The rows are grouped in 4 different ways at once. Each group adds its own fixed numbers to the row, and there is some noise. The rows also spread widely along 11 directions, which tell nothing about the answers.
Some rows, each with its group in each grouping after it:
[ -2 -10  -2  10  -6  12 -14   6   0  -9  12  -1   4  14  -6   7   0   3
 -21   5 -13  11  32 -14   6]  (0) (1) sose J_413
[  3  -5   5  -5   3  -2  -2   2 -23  -6  11  -4  -1  18  14   0  -5  -8
 -13   2   0   6  19 -11 -19]  (1) (1) lemul J_282
[-15   7   6   3  -1  14  -7   5   8   6   3   9  -7  -5  -9   6   7  14
 -15   2  -4   5  14   7   6]  (0) (2) deza J_450
[  8  -4  14 -12  -1   3 -10  13  -6   6 -23  10  -2   1 -13  -9  -6  -1
  -7 -13   4  -4  11  12 -15]  (1) (0) fato J_977
[-6  9 12 -2 -8  4  0  4  7  1  6 -3 -6  6  1  8  2 -2 -2 -4 -1  2  6 -8
  0]  (2) (0) lemul J_450
[-11  13  -6   5   6   2 -15   4 -15   5   5 -17  -5   1  -3   1   1   4
 -22   3 -10  -4  23 -13   6]  (3) (2) deza J_477
[  6  -4  -4  -1  -4  -2  -7   2  -5 -11   6 -12  10  12  -1   2   1  -7
 -11  -4  -2  -3   9 -12  -3]  (2) (1) sose J_394
[  2   3   6   0  -4  15 -13   6  -5   0 -10   6  -3   7  -5  -8  -8   9
 -21   1  -2  -3  20  -6  -7]  (3) (1) fato J_413
[ -9  -7   2   7 -10  10   3  -2   6  -9   3   2  -2  -3   0   3   1   4
  -5  -6   1   7   8  -1  -5]  (0) (1) lemul J_477
[ -1   5  -1  10   5  -6  -9   2  -4   7  -4  -6   9 -11 -10   3   5  -4
  -8  -5  -1  -1   4   1   4]  (3) (2) fato J_282
[  2 -21  13 -28 -15  -3 -11  14  -6  -1 -10 -22 -20   9 -24 -13   6   1
  -3 -17  -7  -1  24  -8 -12]  (0) (2) fato J_394
[  1   3   7  -9   1   4  -9  -2   1  -9  17  -7  -2   2  -4   5   5  12
 -27  -6   2  -7   8   3  -7]  (0) (2) fato J_977
[ -6  -6   1  -2   1   6  -7  -1   9  -5   9  -3  -6   2 -13  -2   9  10
 -15   1  -1   0  13  14   4]  (1) (1) fato J_450
[  7  -3  -5 -20  11 -15  -7   3  -4   4  -1 -19   4  23 -16 -13  11  -6
 -11  -4  -3  -7   0   7  -6]  (2) (2) fato J_282
[ 10  -8  -2 -13   9   9 -10   1   1  -3  -1   5  13  -4 -14   6  10   7
 -10 -16   3  -1   6   6  -3]  (2) (0) lemul J_450
[  8  -3  -2  12   3  -7 -16  -1 -12  -5   7 -18  16  -9 -17  16   5  -9
 -16 -11  -3  -6  16  -9  12]  (0) (1) fato J_394
[-13  -7  13   5   2  -8   2   0 -19   9  13  12 -13  -6   7  14   2 -13
  -3  -2  -1  17  17  16 -15]  (0) (2) lemul J_977
[  3 -15  10  -8  -1   7  -7   0  19 -10  13   0  -1  -3 -18   8  14   8
 -10 -10   1   3   7  12   1]  (1) (0) fato J_282
[ -9   3  -9  15  -4   2  11  -8   4  -5   7  21  12  -1  13   3  -2  -7
  -5   2   0   5 -11  16 -11]  (2) (2) lemul J_394
[-11  13  11 -13  14   3 -10   6  13  15  16 -14 -12  12  -8  10  17  15
  -9   8  -8  11  16 -15  15]  (1) (2) lemul J_450
[ -5  13   6  -2   8  -1 -15   3   0   6   5  -5   1  -8  -5  11   7   7
 -12  -4   3  -4   8  -3   3]  (3) (0) sose J_394
[ -5  -6  11   0   2   2  -2   4  -3   8  -2  18  -5   1  -3  -1   2  -2
  -6   1  -1  12   8  14 -11]  (3) (2) fato J_282
[-11   6  -4   0  16  12 -15   3  16   9   1   7   3 -21 -12  -2  22  39
  -5  -4  -6  13   5  -8  11]  (3) (2) fato J_394
[ -2   6  -4   5   4   4 -15   3   0   1   5 -10   0  24 -13  -3  -3   2
 -30   9 -13  -5  24  -2  11]  (0) (1) fato J_477
[ -3  -6  -2   5   0  -3  -4  -2  -4   4   1  -5   0  11  -7   2   0 -15
 -10   2  -4   0  12   8   2]  (3) (1) lemul J_977
[  8 -10  10 -10   2 -13   1   3 -13  -1  11 -11   5  22   2   4   1 -19
  -4  -2  -2   8   7  -9 -12]  (1) (2) fato J_477
[ -2 -17  -7  21   6 -13  -3  -4 -22  -7  21   1  16 -18   8  12  11  -4
  -1 -10  -7  22  11 -10  -7]  (0) (2) fato J_977
[  5  -8  -6 -11  16   5 -11  -5  -4  -2  11   1   9   9  -7   5   8   5
 -20  -5  -2   0  11   6  -5]  (3) (0) lemul J_477
[ -8   5 -17   5   0  -5  -4   1  12  -3   8 -10  13  25  -2  -7   3   0
 -17  10 -11  -2   0   0   4]  (0) (2) sose J_394
[-18  27  16  -8  17   5 -18   9   9  25  -3   2 -23 -22 -16   8  15  29
  -8  -3  -1   0  16   9  12]  (2) (0) lemul J_977
[ -8   7 -15   6   4  -5  -1   3   4  -8  -9  -4  15 -18  13 -19  10  27
   8 -13   8   3 -16 -12 -14]  (1) (0) sose J_282
[ -5  -3   5   1 -11   3   0   2   1  -6   2  -5  -4   6   1  -2   4  -3
  -2  -2   0   3   7  -7  -5]  (2) (1) deza J_413
[ -6   5  -1   1  -8   7 -12  14   0   1 -20  -4   0 -10  -7 -11   1  19
  -6 -12  -2   0  11 -12  -7]  (0) (2) sose J_282

New rows, each followed by its group in each grouping:
[ -5  12   6  14   7   9 -17  14 -25  17 -20  16   3 -33  -5   9   0  16
  -8 -11  -1  10  24 -12  -3]  (0) (2) deza J_413
[-30  32  -7  17  10   5   1  -3  25  15  -2  12  -3  -4   3  -7   6  21
 -10  14   0  -3 -12  17  12]  (3) (0) deza J_477
[ -9  -4  -9  14  -3   4  -2   8  -8   4 -10   7   8   5  -1  -7  -2  -1
  -5   0 -12  11  13  -8  -2]  (0) (2) deza J_477
[ 13 -23   8 -16 -11  -4  -1   8  -1  -7  -9  -9   8  15  -9  -3   6 -14
   8 -13   5   6   3  -9 -13]  (2) (1) sose J_413
[  2  -4   9 -12   7   1  -7  -1   7  -3  19 -10  -3   8 -11  13  10  -1
 -15  -4   1  -1  12   7   1]  (1) (0) lemul J_282
[ -7  15   1  15   3  10 -15   6   7   3  -3   3   7 -13  -9   3   4  20
 -14  -6  -5  -1  11  -9  12]  (0) (0) fato J_450
[  1   5   8  -8   4   7 -13   9 -13   4  -9   3  -5 -19  -7   3   4  12
  -6 -18   3   0  18  -4 -11]  (2) (0) lemul J_282
[  1  -3 -14  -1  15 -18  -4   1 -19   5  -2 -15  18   4  -3  -4  10  -6
  -3  -8  -1   1  -2  -5  -5]  (0) (2) deza J_477
[  3  -2   5 -10  11   9  -8   5  -8   3   0   5   3   9   0   2   4   9
 -10  -1   2   9  16  -9  -6]  (1) (1) lemul J_450
[-12  -7   3  -6  -1  12   0   6   4   0   6   6  -6   5   6  -5  10  15
  -1   2  -7  20   9 -17  -7]  (3) (2) deza J_477
[-15  -3  -9   5  13  -4  -5  -5  -8   0  17   6  -1   2  11  -2  10   9
 -10  10  -2  12   9   8  -8]  (3) (1) sose J_394
[ -1 -11 -16   3   7   2 -12   1  -9  -5  -1   0   7   4  -7 -15   3   9
 -15  -4 -12   3  16   0  -5]  (3) (0) fato J_477
[ -6   6  16 -25   7   4 -11   6  11   5  19 -15 -13  24  -4   6  14  12
 -15   7  -2   5  13 -12   3]  (3) (2) sose J_450
[-15  -2 -36  14   7 -17  -3  -4   3   0  -6 -14  10  15  -8 -31  10   8
  -5   8 -13  -3  -5  11   4]  (0) (1) fato J_394
[ -8   4 -16  12  -6 -10   5   3  -1  -4  -5  -6   9   5  13 -22   3   7
   6   0  -8   8  -8 -18 -11]  (2) (2) fato J_413
[ -1 -14   8   0 -13   6   2   9  -2  -5 -14   8  -1  -4   2 -13   0   6
  11 -10   3  13   6 -10 -15]  (1) (1) fato J_450
[  0   3  -1   1   6  17  -5   5   9   1 -11  22   8  17  -1 -14  -6  15
 -18   8  -2   4   6   7  -6]  (1) (1) fato J_477
[-21  17   5  13  -8 -13   6   2  -5   8  -2  -7  -9 -22   7   2   7  -3
  11  -5   3   1  -6  -3  -3]  (2) (2) deza J_394
[ -3 -14  -8  12 -14  -4   1  -2 -10 -13   1  -5   0   2  -3  -9  -5 -14
  -8  -5  -5  -2  13   8  -9]  (2) (1) fato J_477
[ -5  -5   0   0  -5  -6  -4   7  -9   0   0   2  -3   6   0  -3  -1  -9
  -6  -1  -6   5  13   6 -11]  (2) (2) sose J_977
[ -5  -2  -9  16   1  -3  -3   6  -3   3 -12   9   9   2  -4 -11  -4  -3
  -4   0  -9   5   8   5  -1]  (1) (0) fato J_477
[ -6   1  -3  14  -8   9  13  -1  17  -8   7   7  19  35  19  -3  -4  -4
  -1  11  -7  16  -8 -23  -2]  (0) (1) lemul J_477
[  0  -1  -7   0  -3   0  -6   0   6 -12  -2 -13  13   0  -2  -6   4  11
 -11 -10   8  -8  -5  -3  -6]  (0) (1) sose J_977
[ -6   6   5   6   2   7 -10   4   8   4   3  -2   4   0  -7   8   7   3
 -10  -1  -6   3   9  -8  12]  (3) (0) deza J_977
[ -6   5   5  -5  -1   8 -13   3  12  -1   9 -12 -10  -5 -19   5  10  13
 -18  -4  -8  -3  17  -1  11]  (2) (2) fato J_477
[ -8  15  -8  16   7   0 -12   0   5   2   8 -14   9   0  -2   0   6  11
 -13   3 -11   0   8 -23  16]  (3) (0) fato J_477
[ -9  -7  -7 -10 -10   8 -14   8  -4 -11  -2 -16 -17  -6 -13 -16   4  16
 -15 -10 -10  -9  26  -4  -6]  (1) (0) deza J_394
[-13  -3  -2  -1  -1   0  -2   8  -2  -1  -5   5 -10  -4   3 -19   6  18
   5  -6  -9  12  10  -7 -12]  (2) (0) fato J_477
[-12  22   0  14  -3  12 -17   3  17   0   2 -10  -6 -10 -16   2   2  19
 -24   6  -7 -12  17  -3  22]  (1) (1) fato J_394
[-12  -3   2 -12   0   2 -11   9   3   1   1 -13 -15  -3 -10  -6   9  17
  -8  -3  -5   4  20  -3  -2]  (1) (2) sose J_477
[ -7  -3  -3   9 -12   2   0  -1  11 -13   5 -14   0  -8  -4  -4   8   8
   1  -8  -3   2   4 -14   5]  (2) (1) fato J_477
[ -8  -1   8  -4  -6   8  -7   6  18  -2   2   1  -4   9 -13   5   4   6
 -13  -3  -2   0  10   8   3]  (0) (0) sose J_477
[-10  15 -12   2   9  -4  -2  -9  -1  -6  16 -10   1   6   8  -4   5  10
 -20   4   2  -8  -1   6  -3]  (2) (1) lemul J_977
[  8   4  13 -16  14  -9 -11   5 -14  10  -1  -7   4  -9  -9  13  13  -2
   3 -18   5   1   6  -9  -5]  (2) (0) lemul J_394
[ -9   7   0  11 -10  -3  -7  -3  16  -8   8 -17  -3 -12 -14   4   7   8
 -13  -9   0 -11   3   3   9]  (0) (0) fato J_413
[  1  -8  18 -14  -4   7  -9   3  10  -5  22  -7  -8  14 -13  13  11   4
 -18  -2  -7   7  17  -7   3]  (0) (2) fato J_394
[ -5 -11   2  14 -10   7  -6   6 -11  -5  -3   6   0  -1  -2  -3  -3   1
  -6  -4  -8  12  23  -8  -4]  (0) (1) fato J_450
[ -7   6   4  11   0  20  -3   2   9   3  -6  36   6  -9   0   7  -5   8
 -13   0   0   5   7  19  -5]  (1) (0) lemul J_394
[-16  14 -17   0   5  -6  -9   6   2   8 -16 -16  -5 -16 -10 -22  15  26
   0  -7  -3  -6   0  -4   2]  (2) (2) deza J_413
[ -8  15   1   2   7   9  -6   2  -2   2  -4   5   0  -1   3  -4  -3  13
 -17   3   6  -6   5   6  -4]  (1) (1) deza J_477
[-23  22  -4   4   3  13 -14   5  11   1   9   4 -16  -6   1  -7   5  34
 -20   7  -9   0  19   3   5]  (2) (0) sose J_450
[ -8   0 -14   5   4   4  -7  -8  11  -3   9  -9   7   3  -9   0   9   5
 -15   3  -3  -4   3   7  10]  (3) (1) lemul J_394
[  5 -16  -3   1 -11   6   7   0  -2 -14  -4   9  19  -8   7   1   3   0
   5 -19   5  11  -7 -12 -20]  (0) (2) lemul J_394
[-13  10   1   0   4   0   1  -1   2   3   3   0  -7   6   2  -4   6   5
  -7   4   2  -1   2   8  -1]  (2) (1) deza J_477
[-12  -8  -4  -9  -2  -7   3  -1   2  -2   7 -21  -5   2   1 -10  17   7
   5  -6  -1   7  -2 -13  -6]  (3) (2) deza J_477
[ -4   3  -9  24   2   9   6 -10  10  -6  10  18  20  10   5  11  -7 -12
 -18  12   0   3  -1  18   4]  (1) (1) lemul J_477
[ -9 -11  -7   0 -10  13  -5   1  12 -16   4   0  -5   4  -4  -9   0  12
 -17   0  -2   1  15   8  -6]  (1) (1) sose J_477
[ -7   2   4  -1 -10  -7  -2   5   0   4  -4 -12  -6   7  -3  -9   0  -7
  -1  -2  -4  -1   2  -7  -6]  (3) (2) fato J_394
[  0  -3  10  -3 -10   9  -4  11  12  -2  -4  -3  -1  11  -7  -5   3   4
  -5  -1  -7   9  10 -16  -1]  (1) (2) fato J_282
[-11  10   9  11   0   0  -4   1   2   6   1   3  -3  -4  -4   5   2   5
  -8   1   3   3   6   7   4]  (0) (1) fato J_450
[ -1   0  -7   4  13  -5 -12   2 -11   0   8  -3   8  -3  -2  -3   7  10
 -12  -4  -5   3  14  -4  -1]  (1) (0) fato J_450
[  4  -3  11  -8  -8   3  -4   9  12   2  -7  -4   3   9 -12  -1   3  -4
  -4  -5  -3   2   4  -8   0]  (1) (2) fato J_394
[-16   2  -8  -7   0 -11  -6   4   9  -2   8 -19  -7  16  -3 -13  11  11
  -5   3  -8   0   5  -4  -1]  (0) (0) sose J_394
[  2 -10   9 -10  -3   5  -3   1   6  -5   8   2   0  -3  -9   4  11   5
  -4 -10  -1   8   5   2  -5]  (2) (2) fato J_450
[-14  23  -4  19   5 -14 -12   5 -23   5  12 -15 -10   4   8  -4  -5  -3
 -17   9 -16  -4  25 -11   2]  (2) (0) fato J_282
[  8   1   3  -1   5  10 -13   5 -11  -2  -3  -4  10  -3  -9   9   3   1
 -14 -10   0   0  18 -16   4]  (2) (1) deza J_477
[ 10  -8   0  -6  15   7 -12   4 -12   0   3  12  15  -1  -5   2   7  10
 -15  -6  -1  10  14  -2  -7]  (1) (2) fato J_450
[ -9  -8 -11  15  -5  -2   1  -2   0  -3 -10   8   5 -14  -2 -12   0   0
   0  -8  -1   2  -1  14  -8]  (3) (0) fato J_477
[ -4   7  13   0  -4  11 -15   6  10   2  13  -5 -11  12 -16  10  -2  -1
 -30   8 -12  -4  27   4  12]  (1) (2) fato J_977
[ -5  -4   6   2 -12  -2   6   0  16  -4   3  -3   2  -1  -7   2   9  -6
   6  -8   1   4  -8   3   2]  (2) (2) fato J_450
[ -2  -8 -19   3  12  -7 -11   0  -2   1  -9  -4  11 -28 -19  -9  17  17
  -3 -15   0   0   0  12   0]  (1) (2) fato J_394
[ -7   9   7   3  -1  -2  -9   5 -13   5   3  -2 -11  17   2  -4 -11  -9
 -20   6  -9  -4  21   0  -6]  (3) (0) fato J_477
[ -6  14  19  -1   7  -6 -12  12 -26  15  -8  -2 -11  -4   2   1  -2   5
  -6  -5   3   4  21 -12  -7]  (0) (1) fato J_450
[ -4  11   6   3  11  11  -3   0 -11   8   1  24   9  -9  15   9   0   9
  -9  -1   6  12   3  -1 -13]  (3) (2) lemul J_450
[  2   2  13  11 -11   4   1  -2  -7  -9  15  -4   7   2  10  20  -6 -17
  -9  -2   2   3  11 -18  -3]  (1) (1) lemul J_394
[ -1  -3  18 -12   4  -8  -9  11 -10  15  -9   2  -4  -2  -5   6   7  -6
   8 -10   4   9   9  -5  -8]  (3) (0) sose J_394
[ -2  -1  10   5  -3   3  -1  -1   5  -2   3   7   3 -14  -1  13   2  -4
  -4 -10   6   2   3   9  -5]  (1) (0) lemul J_977
[-10  17 -10   6   7  13 -11   3  -2   8 -13   8   4  -8  -2  -7  -3  19
 -18  -1  -3  -3   9  -1  -2]  (3) (2) lemul J_477
[ -2  -7  10  -1 -12  -2   4   6   7   2 -15   3   3  -1  -2  -9   3  -5
  14 -12   4   6  -8  -5  -8]  (3) (0) fato J_450
[ -3  -4  12  -8   6  21 -17   4  22   3  10   5  -7  -9 -24  11  18  24
 -18  -3  -6   9  19   2  14]  (3) (2) fato J_282
[  8   7   6  16  -8  14 -12   5   5   3 -13  17  15  -2 -18  12 -12  -8
 -27  -4  -1  -8  13  11   5]  (0) (2) fato J_413
[ -9 -13 -17   7 -10   2  -7   2 -12 -11  -4  -9  -2   4  -7 -15  -1   1
 -14  -4  -9  -4  19   4  -6]  (0) (1) deza J_394
[ -3 -15   8 -11  -3  13 -12  15 -11   1  -4   3 -13  -5 -10  -5   6  11
  -7  -8  -8  13  31  -8 -10]  (1) (2) deza J_282
[ -2   3   4   3   2 -16  -4   4  -9   8  -5  -9   4   2  -5  -3   2  -9
  -4  -7   0  -1   1   2  -4]  (0) (2) fato J_977
[-16   4  -5  18 -10   3   6   2   7   4  -3  10   0   0   3  -1  -4  -6
  -1   6  -7   9   6   7   1]  (1) (2) lemul J_450
[-7 18 -1  5 -3  8 -2  6 22  1 -5 -1 10  2 -3  1  4 10 -6  0  0 -1 -7 -8
  7]  (2) (2) sose J_477
[ -2  -2  -3   0   7  -6  -6   1 -14  -1   5   0   7  -1  -1   3   7  -2
  -8  -8   0   0   6   3  -7]  (0) (0) deza J_394
[ -4   0   1   1  -1   1  -6   5   2   0  -3 -11   4   6  -6  -3   6   5
  -7  -4  -1   1   6  -9   3]  (0) (1) deza J_977
[ -5   0 -15  20 -11   6  -2   6   0   0 -28  16  13 -15  -5 -11  -9  -2
   1 -10  -4  -2   4   7  -5]  (1) (0) lemul J_394
[  1   7  -7  18  10  -2 -15   2  -5   2   1  -8  13 -12 -11   6   8   5
 -11  -3  -6   2  13 -10  15]  (2) (1) fato J_282
[  2  -6  -3  16 -10   0   0  -1  12 -10   8 -11  15  14  -5   3   0 -15
  -6   3  -5   2   4 -10  11]  (1) (1) fato J_450
[-15   3  -2  -3   4  11  -5  -1   9   1   7   0  -6 -22   1   1  17  30
  -2  -8   1  11   4  -9  -1]  (3) (2) lemul J_450
[-20  14  -9  -2  12 -18 -11   6 -15  13   5 -28 -14   6   1 -12  11  14
  -3   1 -10   1  16 -17   2]  (0) (0) lemul J_450
[  0   5   6 -10  10  -1 -11  -1  15   2  10  -6   0  -6 -19   6  18  14
 -10  -8   2  -4   1   7   8]  (2) (0) fato J_413
[ -4   0   2   4  11  -9 -13  -1  -4   3   6  -5  -1 -24 -14   6  14  10
  -7 -12   3   0  10  11   2]  (1) (0) fato J_413
[ -8  10  -6   3   4  -7  -4   1   2  12 -11  -9   4   5  -7  -5   3  -6
  -2  -2  -1  -6  -2   4   5]  (3) (0) lemul J_450
[-10   1  -1 -12  -3   8  -7   8   9   1 -10 -10 -12  -2 -12 -14   7  18
  -9  -5  -2  -4  10   0  -2]  (1) (2) deza J_477
[ -5 -15  -7   5   4  -5  -5  -3   3   0  14  -9   2 -14 -15  13  19  -4
   0  -9  -9  13  11   3   9]  (2) (2) lemul J_977
[ -6   3  -7   9   0   1  -3  -1  15   2  -4  -5  10   1 -12  -1   7  -4
  -7  -2  -1  -6  -5   8  10]  (3) (0) deza J_282
[-13   0 -11   6   6   4  -8  -2   4  -4   9   7  -3 -24  -7  -3  15  25
 -10  -5  -7   7   9   9   1]  (2) (2) fato J_394
[ -7   6  10  -4 -11   0 -16  13  -3   1 -13 -27 -18 -11 -15 -12   3  18
  -6 -14  -2  -7  20 -20   2]  (0) (1) fato J_977
[  1   2   1   8  16  -4  -6  -2  -7  17  -8  15  17 -13  -8  14   5 -10
  -6  -6   6   4  -2  19   0]  (3) (2) lemul J_977
[  3  -7   6   5   1  -5   5  -4  -5  -4  11  12  11   0   3  11   3 -15
  -3  -5   2  10  -2  10 -10]  (2) (2) fato J_477
[-18  25  -7  22  10  10  -6  -3  22   2  14  22  10  -7   6  10   7  20
 -17  12  -5   4  -2  12  12]  (2) (0) sose J_394
[ 12  -7  14   4   1   0  -3   8 -16   3  -4   6  17  14   5  11  -4 -19
  -1  -2   3  12  10 -19  -7]  (1) (1) deza J_413
